There are 4 nested groupings, the coarsest first. Each group lies inside one group of the grouping before and may be the whole of it. The rows also spread widely along 15 directions, which tell nothing about the answers.
In the rows, zero is written as 128.
Some rows, each with its group in each grouping after it:
[107 160 152  79  89 148 123 140 135 155 128 157 141 125 122 120 154  80
 158  95 117  94 119 147  83 149 123  95 132 106 151]
j_703 j_908 mure fugu
[126  66 136 119 115 141 192 150 141 145 144 106  63 124 146 127 127  91
 194 135 140 122 148 171 153  99 157 167 113 153 115]
j_88 j_247 kepe tuvav
[179 104 119  80 123 147 130 171  78 181 163 169 151 134 136 120 159 172
 134 168  67 132 164 145 133 127 155 124 203  68  76]
j_88 j_247 gatam kob
[128  72 167  94 140 161 164 152 138 142  63  98 108 154 116 131  90 127
 167 127 101  88 146 130 175 129 135 185  95 130 163]
j_703 j_908 lepa Pulu
[116 174 122 100 145  98 138 157 114 157 106 192 111 121  92 138 145 152
  84 114 120 122 112 149  89 113 133  75  96 111 133]
j_703 j_864 vekif Vekes
[119 161 134 137  88 119 167 132 142 158 113 132 122 105 134  68 148 122
 113 126 120 117 148 116 139 125 133 116 118 109 123]
j_703 j_864 mus Fonin
[118 114  98 139  54 118 133  98 143 176 101 125 175 119 192  42  97  90
 120 112 176 136 115 135 162 142  70 169 142 155  79]
j_88 j_247 kepe rit
[149 130 139  50 154 152 117 134 103 125 118 168 124 141 120 148 115 151
 135 124 124 104 150 185 132  74 150  77 118  96 147]
j_703 j_908 lepa nam
[105  81 143  94 142 157 100 114 130 110 115 117 104 139 132 119 101 129
 170 128 166 104 149 156 153 119 139 138 137 163 155]
j_88 j_247 kis Bupev
[107 154 100 153 109  81  98  99 173 142 141 116  43  85 113  70 174 154
 144 134 185 163 154  96 141 109 131  75  85 124  80]
j_88 j_247 gatam duzo
[ 84 145 165 118 164 124  97 162  76 126 114 120 103 144 131 162  95 100
 135 113 153 127  69 130  97 105 165  89  43  70 106]
j_703 j_864 mus nar
[114 152 137 118 142 147 138 145 112 107 181 132 104  97 160 133 119 117
 137 163 135 156 150 147 139  92 201  98 123 104 104]
j_703 j_864 vekif batu
[ 55 126 140 153  94 179 141 111 150  96 128 140 137  63 177  43 125 111
 131 153 175 137 175 129 184 118 187 154 176 165 125]
j_88 j_944 Ziv tun
[172 131  95 107  87 112 171 123 149 158 165 112 113 124 158  94 126 112
 137 126 136 146 152 128 158 113 114 151 107 111  86]
j_703 j_908 sal fulo
[127 144 108 106 113 126 118 112 128 124 166 131 136 133 148  95 125 116
 117 107 159 118 134 120 109 147 110 154 139 156 152]
j_703 j_908 mure fugu
[136 134 125 102 107  98 130 124 150 176 120 130  95 127 129 107 159 145
 157 135 110 125 127 124 110 144  95 111 141 155 136]
j_88 j_247 gatam duzo
[ 79 104 128 196 121 122 170 136 177 164 122  86  96  60 126  98 116  91
 119  98 147 132 151 142 106 131 124 182  94 183 130]
j_88 j_944 Ziv tun
[109 168 132 103 102 127 132 138 147 156 119 146 159 118 146 116 120 104
 123 119 108 132 107 112 106 178 107 143 138 141 129]
j_703 j_864 mus nar
[143 111 125  52 147 135 114 135 138 144  66 150 122 128  88 130 141 172
 136  79 125 110 135 114 143  97 115 164  70  91  94]
j_88 j_247 gatam kob
[171 170 130 102 106 127 183 100 146 134 177  68 138 108 186 120  88 101
 119 123 112 129 156 176 116  77 118  96 107 117 166]
j_703 j_908 sal fulo
[ 75 137 133 122 132 125 105 152 151 143 111 159  97 113 102 144 118  96
 145 116 157 137 108 137 113 154 139 113  90 143 112]
j_703 j_864 vekif batu
[118 130 117 113 115 145 189 162 146 150 131 158 127  97 122 137 107 117
 109 132 118 152 150 177 141 114 163 127 123  98  99]
j_88 j_247 kepe rit
[173 135  97  65 132 119 162 138 153 153 155 141 113  91 138 141 161 111
 149  65 122 139 137 135 105  76 118 193  60 123  53]
j_703 j_864 mus nar
[133 105  87 124 121 117 143 137  65 140 188 151 160 167 190 107  85 132
  84 160 154 142 107 156 118 157 118 170 204 175 134]
j_88 j_247 gatam duzo
[ 60 149 138 163  66  96 153 134 102 143 133 154  69 144 164  57 146  99
 146 182 184 140  94 132 151 138 162  46 147 128 125]
j_88 j_247 kepe tuvav
[160 130 133  43 123 137 135 145 114 135 136 139 137 184 112 165  94 109
 138 101 123  99 115 152 122 142 111 125 105  85 146]
j_703 j_864 mus nar
[136 180  80 106  59  94 118 102 154 132 208 141 128 154 181  84 118 102
 133 164 168 170 115  92 143 209  93 120 183 162 114]
j_703 j_864 mus nar
[161 133 116 100 108 140  67 134 127 193 150 119 198 114 158 115 122 114
 137 112  88 136 131 106  94 186  79 162 163 104  83]
j_703 j_908 lepa Pulu
[171 149 129  67 128 127  79 105 129 109 200  98  80 152 146 122 146 153
 187 167 132 137 164 100 143 132 142  78 147 101 139]
j_703 j_908 mure fugu
[115 129 131 126 121 131 136 155 134 190 105 163 140  81 120 107 159 141
 121 121  89 125 144 153  94 134 126 125 158 133 112]
j_88 j_247 kepe rit
[107 150 124  91 116 118 125 125 130 158  85 175 149 120 133 120 104 129
 105 111 144 125 107 182 111 111 104  80 121 135 134]
j_88 j_247 kepe tuvav
[104 133 145  86 132 148 135 136 144 128 115 135 125 119 142 151  92 122
 149 146 122 139 128 167 135 126 148 101 132 136 139]
j_88 j_247 kis Bupev
[117 109 116 159 101 102 107 151 109 188 165 124 101 142 118 109 135 112
 135 144 140 131 123 140  95 175 114  95 156 114 110]
j_88 j_247 gatam duzo
[ 84 112 142 148 127 136 121 121 110 133 131 137  96 108 171  92 114  99
 149 147 174 117 133 184 128  86 158  88 134 177 146]
j_703 j_908 sal fulo
[ 74 119  95 125 162 152  90 130 116 101 143 173 142  76 122 100 142 144
  88  76 192 134 141 124 101 113 158 201 121 160  97]
j_88 j_247 gatam kob

New rows. What belongs after each?
[121 142 148  98 113 130 137 147 108 149 117 150 118 136 148 117 127 113
 149 144 123 125 116 141 139 114 150  93 116  96 104]
j_703 j_864 mus nar
[ 88 127 120 140 128 151 177 164 122 149 118 167 179  86 162 116  96  88
  85 101 125 133 115 160 107 132 144 208 129 167 104]
j_703 j_864 mus nar
[108 145 113  91 115 116 134 137 127 144 126 161 133 144 125 138 108 119
 110 113 147 131  98 151 103 149 109 118 125 134 137]
j_88 j_247 gatam duzo
[170 141 135 116 153  86 144 137 124 157 138  60  77 143 117 140 117 185
 125 155  85 145 140  98 127 121 123 101  87  82 136]
j_88 j_247 kis Bupev
[129 122 111 111 137 113 113 133 124 149 127 147 114 147 117 134  86 130
 110 126 158 127 128 169 125 127 113  98 113 137 140]
j_703 j_908 sal fulo
[149 140 110 124 178 110 147 133 147 115 142  88  93 108 118 149  82 158
  93 118 138 160 151 118 142  91 144 154  43 111 105]
j_703 j_864 mus nar
[154 196 113 104 118  99 108  62 166 156 132 104 164  79 157  93 116 158
  80  98 119 120 155 175  67  96  56  61 146 171 193]
j_88 j_247 kepe rit
[140 123 107  84 128 110 122 125 167 149 126 181  75 118 124 124 140 148
 164 157 141 144 156 163 154 116 127  95 144 185 109]
j_703 j_864 mus nar
[127 189 140  80  98 135 159 115 168 109 172 129  81 108 133 128 142 102
 162 138 135 133 160 159 126  98 163  41 108 101 158]
j_703 j_908 mure fugu
[141 161 125  98 129  93 173 139 133 145 135 112  88 135 131 147 116 146
 120 139 113 149 112 134 118 108 129  93  84 101 131]
j_88 j_247 gatam duzo
[159 117 132  88 150 165  85 146  83 108 182  87 163 169 179 154  45 141
 137 189 115 169 135  99 180 162 164 145 149  54  94]
j_703 j_908 lepa Pulu
[ 58 125 103 210 161 100 123 136 124 148 124 134 123  90 101  90 106 152
  36 105 168 123 132 140  65 164 116 158 141 213 182]
j_88 j_247 kis Bupev
[179 131  93 127 138  84 123 132 149 175 154 104  89 125  58 105 163 197
  91 104 108 121 180  95  99 155  88 132 119 100 140]
j_88 j_247 kepe tuvav
[131 144 131 110 154 117 157 146  90 153 148 133 133 117 153 162  89 129
  96 132 114 135 117 213  79  75 142  71 117 118 141]
j_88 j_247 kis Bupev
[144 106 141 125 130 168 151 154 110 147 157 100 161 114 187 120  83 122
 136 177  83 146 160 139 159 134 164 166 171 116 114]
j_703 j_908 sal fulo
[137 133 126  84 146 117  89 127 106 139 123 131 138 155 150 143  85 128
 129 122 142 129  99 138 119 129 105 123 106 132 120]
j_703 j_864 mus nar
[118 153 128  84 107 130 115 128 176 161 142 117 140 111 111 150 128  99
 149  86 109 120 123 138  67 182  86 128 132 142 154]
j_88 j_247 kis Bupev
[ 94 122 127 147 141 110 117 142 121 145 118 121  99 127 134 116 102 149
 122 160 143 151 119 122 136 147 142 115 126 140 119]
j_88 j_247 kis Bupev
[108 117 124 129  74 141 145 136 150 165 148 124 131 109 160  99 128  79
 163 135 135 140 134 143 133 157 127 141 154 130  92]
j_88 j_247 gatam duzo
[109 141 127 115 120 136 117 128 130 143 110 137 161 114 162  98 102 153
 114 155 117 149 128 112 146 159 126 144 167 143 124]
j_88 j_247 kepe tuvav
[143  90 128  97 146 155 103 142  90 146 151 116 157 128 176 131 101 107
 148 112 129 124 124 143 118 114 131 189 127 130  95]
j_703 j_908 sal fulo
[160 161  96  77 153 106 125 120 139 131 140 135 133 126 135 143 100 159
  94 111 131 151 128 126 118 114 105 138  89 128 124]
j_703 j_908 lepa Pulu
[ 84 123 176 112 124 143 143 160 140 172  76 127 126 113 134 143 121 112
 168 143  77 115 105 146 103 155 134 118 141 150 155]
j_88 j_247 gatam kob
[ 56 109 131 149  94 189 156 133 184 152 114 140 176  28 154  97 122  49
 139  70 144 120 155 183 101 126 141 204 140 183 104]
j_88 j_247 gatam kob
[153 128 144  98  52 140 139 142 137 167 209 114  86 125 168  89 206  68
 240 156 102 124 153 105 133 159 151 116 176  96  78]
j_703 j_864 mus nar
[107 155  94 127 114  98 187 142 210 180  91 165 115  73 113 134 110 105
 102  95 126 158 124 160 107 136  94 152  75 186 112]
j_703 j_908 lepa Pulu
[156 157  95  65 157 108 107 118 165 126 151 155 100 108 113 145 141 164
 129 110 133 149 148 122 112 120 113 136 107 160 116]
j_703 j_864 mus nar
[139 103 136 112 135 144 104 109 155 130 160  97  63  93 107 104 171 147
 183 123 139 109 201 147 128  88 151 102 129 126 135]
j_88 j_247 gatam duzo
[ 80 182 148  97  93 134 104 123 165 153  72 168 148  98 128  88 150 116
 139 112 121 121 115 103 116 162 115 104 126 134 136]
j_703 j_908 mure fugu
[151 120  90 113 185  74  81  90 146 123 161  80  62 137 105 152  97 171
 112  94 185 135 135 144  83 102  78 119  69 182 162]
j_88 j_247 gatam duzo
[126  95  98 144 146 141 127 157 114 137 164 176 100 113 111 102 130 164
 106 171 145 143 189 149 158 132 178 131 174 135 109]
j_703 j_908 lepa Pulu
[136 171 104 113 111 100 183 117 173 143 155 128 104  84 163 117 130 104
 125 114 134 155 133 149 113  95 120 134  90 169 109]
j_703 j_864 mus nar
[132 132 100 125 138 113 153 136 107 142 126 168 136 128 173 119  60 142
  81 172 153 165 129 188 161  85 145  97 126 144 102]
j_703 j_908 mure fugu
[132 175  92 111 124  99 107  95 153 139 138 159 146 119 169 112  71 152
  84 169 151 167 134 169 133 134  97  64 161 186 151]
j_703 j_908 lepa Pulu
[130 115 129 126 110 117 110 107 124 153 123 100 116 123 169  82 115 137
 151 150 146 133 139 137 152 109 116 108 136 137 109]
j_88 j_247 kis Bupev
[138 110 134 119 122 143 144 153 152 156 140  70 136 144  80 148  93 118
 120  97 100 109 148 113 109 190 106 173 109  81 156]
j_88 j_247 gatam kob
[145 140 135 109 122 106 140 137 105 148 116  98 109 151 115  88 154 175
 116 123 108 114 126  62 133 145 119 149 110  76 137]
j_88 j_247 kepe rit
[147  72 163  86 113 161 114 120 102 138  95  88 134 167 149  81 123 113
 183 104 130  62 142 111 163 122 112 189 121 119 140]
j_703 j_864 mus nar
[133 113 123 145  95 133 123 142 132 160 167  79 128 140 139 113  92  74
 144 119 146 135 133 118 132 164 120 149 100  80  93]
j_703 j_908 mure fugu
[118 154 116 163 138 103 161 140 123 140 202 112  98 106 160 138  98 105
 103 161 133 154 135 172  88 125 148  95 138 170 154]
j_703 j_864 vekif batu
[106 112 143 124 141 154 152 157  89 106 159 100 112 134 158 119 114 106
 139 126 144 128 122  98 141 123 183 192  96 100 118]
j_703 j_908 sal fulo
[116 114 121 148 110 141  97 116 112 110 179  98 100 145 103  70 132 110
 121 100 197  91 170 110 131 141 141 131 116  90 151]
j_703 j_908 mure fugu
[102 136 135 131 135 129 131 140 127 142 126 138 119 104 137 115 123 111
 125 116 136 123 127 144 107 121 141 131 113 147 125]
j_703 j_864 mus nar
[118 165 122 139 121  98 211 134 139 151 153 117 119 112 178 123 105 106
  98 137 108 136 108 155  83 132 114 142 129 203 191]
j_703 j_908 lepa Pulu
[135 139 150 132 118 149 127 129 153 153 143  76 146 103 161 112  97 126
 143 165  79 138 164 118 138 160 133 127 161 126 151]
j_703 j_908 sal fulo
[120 133 155 132 187 128 150 182 159 148  96  88  66  94  72 174 121 163
 137 130  73 154 149  84 132 124 175 148  30  67 104]
j_703 j_908 lepa nam
[136 137 115  99 162 122 104 127 133 121 136 150 101 117 118 134 109 161
 116 136 148 140 155 151 137  98 144 100 109 133 118]
j_703 j_864 mus nar
[168 145 133  67 169 110  98 106 133 149 110  99 151 130 205 155  64 167
 143 165  84 160 109 137 124 110  89 127 129 188 140]
j_703 j_908 mure fugu
[172  82  72 113 112 104 192 114 202 169 156 134  67  99 136 141  84 114
 148 142 162 164 186 248 162  71 106 108 119 195  99]
j_88 j_247 kepe rit
[127  72 114 144 147 139  82 111 144 154 132  94 133  91 171  99  94 146
 152 150 140 148 165 143 148 129 116 178 164 196  95]
j_88 j_247 kis Bupev
[101 117 120 105 146 147  70 139 106 150  93 162 193 122 141 124  77 145
  93 116 138 137 109 139 117 159 108 156 152 135 109]
j_88 j_247 kepe tuvav
[ 79 182 142 118 106 128 117 111 147 109 156  93 124 101 140 103 143  97
 128  82 158 126 106  76  82 159 122 144  98 123 156]
j_88 j_944 Ziv tun
[115 180 148  63 122 148 122 126 127 136 114 157 178 106 178 150  92  94
 130 119 114 134 101 177 105 103 129  89 118 126 126]
j_703 j_864 vekif batu
[ 56 158 123 161 148 120 120 128 131 121  95 153 119  78 125  95 112 152
  72 123 170 148 126 137 116 111 154 106 107 149 135]
j_88 j_247 kepe rit
[166 117  97 149 173 104 167 141  93 130 189  80 116 148 132 146  56 178
  49 158 124 150 156 159 120 115 136 134 128 115 160]
j_88 j_247 gatam duzo
[159 149 121  87 157 103  43 110 100 133 153 125  92 128 139 104 161 223
 147 182 122 159 155  87 144 113 144  58 154  92  95]
j_88 j_247 kis Bupev
[120 152 134 116 107 128 163 145 168 172 106 131 151  95 142 119 108 140
 114 153  76 155 137 121 134 166 116 140 155 139 128]
j_88 j_944 Ziv tun
[137 133 124 102 142 131 141 112 117 144  76 148 170 112 166  75 111 175
  84 124 112 107 142 132 140 101 105 170 145 181 162]
j_703 j_908 lepa Pulu
[115 107 130 140  86 128 142 130 118 124 199  75  75 152 172 111 110  41
 190 133 190 130 116 128 145 137 147 142  94 119 101]
j_703 j_864 vekif batu
[125 130 100  92 133 156 153 151 152 116 158 173 120 106  98 132 124 132
 108 113 143 139 174 147 144 130 166 158 125 114 117]
j_703 j_908 sal fulo
[ 53 149 167 131 105 117 132 133 107 127 110 135  73 126 129  74 194 109
 163 109 158  89  92  94  91 137 150 109 115 143 172]
j_88 j_247 kepe tuvav
[ 93 138 158 115 104 152 123 150  83 156 146 136 182 132 184 121 112  54
 139 105 120  98  81 154  66 156 124 144 156 139 140]
j_703 j_864 mus nar
[134 124 143 100 148 127 138 189  97 166 139 148 102 132  85 159 150 157
 126 138  84 132 132 120 107 140 163 112 120  53 104]
j_88 j_944 Ziv tun
[109 100 139 109 154 151  97 142  92 118 170  97 121 131 155 146 110 105
 157 110 151 127 111 131  96 130 149 167 120 123 121]
j_88 j_247 kepe rit
[147 117 117 124 133 116 100 120 151 149 141 108 105 135 120 125  88 136
 134 145 140 134 158 146 142 144 109 105 128 141 130]
j_703 j_864 mus nar
[ 90  85 141 132 138 134 138 158  97 152 113 148  98 135 113 132 115 108
 135 117 156 102 118 188 107 106 150 113 115 134 134]
j_88 j_247 gatam kob
[ 42 181 143 107 142 160 120 126 171  87  77 211 104  53  67  80 192 157
 102  88 158  96 172 113 122 113 182 119 114 157 172]
j_703 j_864 vekif Vekes
[ 60 137 169 164 101 157 170 156  88 146  92 152 149  91 177  64 135  87
 118 141 126 105 117 143 135 105 183 130 135 123 120]
j_703 j_864 vekif Vekes
[ 75 148 141 137 105 108 188 127 135 136  87 132 123 142 176  86  94 106
 114 145 140 119  86 121 131 154 115 158 128 215 195]
j_703 j_908 mure fugu
[ 71 126 136  81 153 150  70 101 205  97 118 123  76  86  83 143 147 119
 186  68 177 111 149 126  95 145 123 146  95 197 168]
j_88 j_247 kis Bupev
[130 128 113 120  86 114 135 110 136 166 126 141 144 139 179  96  75  93
 128 148 157 131 124 191 140 124  93  88 149 169 134]
j_703 j_908 mure fugu
[118 145 145 103 132 133  90 136 122 177 160 147 143  79 144 128 178 125
 150 111  87 115 132 152  34 140 114 107 186 166 146]
j_88 j_944 Ziv tun
[213  84  79  94 101 119 153 129 159 189 204 114 119 129 119 125 141 102
 150  87 117 108 186 170 101 139  71 189 146 154 107]
j_703 j_864 mus Fonin
[110 109 165 129 182 142 130 126 116 141  97 130  82  69 128 116 149 140
 144 104 128  82 170 209  86  15 164  86  91 171 170]
j_703 j_908 mure fugu
[169 116 103 114 110  85 174 148 109 158 147 126  72 177 143 102 128 156
 136 178 127 149 127  96 180 137 130 136 115 109 102]
j_703 j_908 lepa Pulu
[115  81 148 140 147 106 129 158  90 192  94 120 106 140 142 117 135 149
 147 146  93 106 103 136  95 140 111 150 151 180 145]
j_88 j_247 gatam kob
[108 116 111 127 112 142 139 147  96 139 144 168 138 136 113  89 128 109
  91  94 169  98 139 150 117 132 140 150 132 113 135]
j_703 j_908 sal fulo
[145 105  82 122 103 133 125 121 122 168 143 160 184 115 156  81 104 145
  85 132 139 135 159 163 138 141  99 164 195 155 101]
j_88 j_247 gatam kob
[111 156 124  74  86 138 122 109 159 127 162 146 114 120 135 120 145  97
 165 116 154 124 135 156 108 137 124  84 148 135 144]
j_88 j_247 gatam kob
[ 45 103 113 118 154 173  76 154 116 136  65 234 181  74 164 130  61  98
 106 121 193 166 103 201 152  94 169 143 115 162  36]
j_703 j_908 sal fulo
[162 126 110 148  94 112 136 121 158 164 212  70  93 121 147 128  92  73
 154 141 147 146 165 174 121 132 114  82 118 113 106]
j_703 j_864 mus Fonin
[118 129 133 107 124 142 165 132 157 119  85 117 135 126 135  91 102 147
 117 129 119 126 144  76 185 153 132 211 110 142 134]
j_703 j_864 mus nar
[ 97 167 111 181 100  90 163 119 143 143 184  73 113 103 199 105  84  90
 110 159 152 183 100 124 107 154 121 120 124 163 126]
j_88 j_247 kepe tuvav
[ 89 129 134 131 117 124 141 101 126 112  88 113 117 120 169  60 110 147
 119 137 169 123 127 113 170 106 135 146 117 164 144]
j_88 j_247 kis Bupev
[ 91 115 126 119 127 123 122 123 170 150  97 171  82  96 102 109 146 113
 152 107 161 101 149 176 116 115 119 111 120 206 151]
j_703 j_864 vekif Vekes
[153 132  96 104 105 131 140 121 149 144 174 112 139 113 147 121 107 123
 125 127 135 155 155 143 137 130 119 140 133 108  93]
j_88 j_247 gatam kob
[141 101 130  81 100 132 128 136 120 155 143 128 108 148 170 101 163 101
 203 124 125 116 115  95 134 148 117 189 138 151 102]
j_703 j_908 lepa nam
[129 150 120 104 118 133  43 136 115 148 153 154 139 136 107  91 161 162
 132 143 125 133 149  66 123 195 129 112 173  85 107]
j_703 j_908 mure fugu
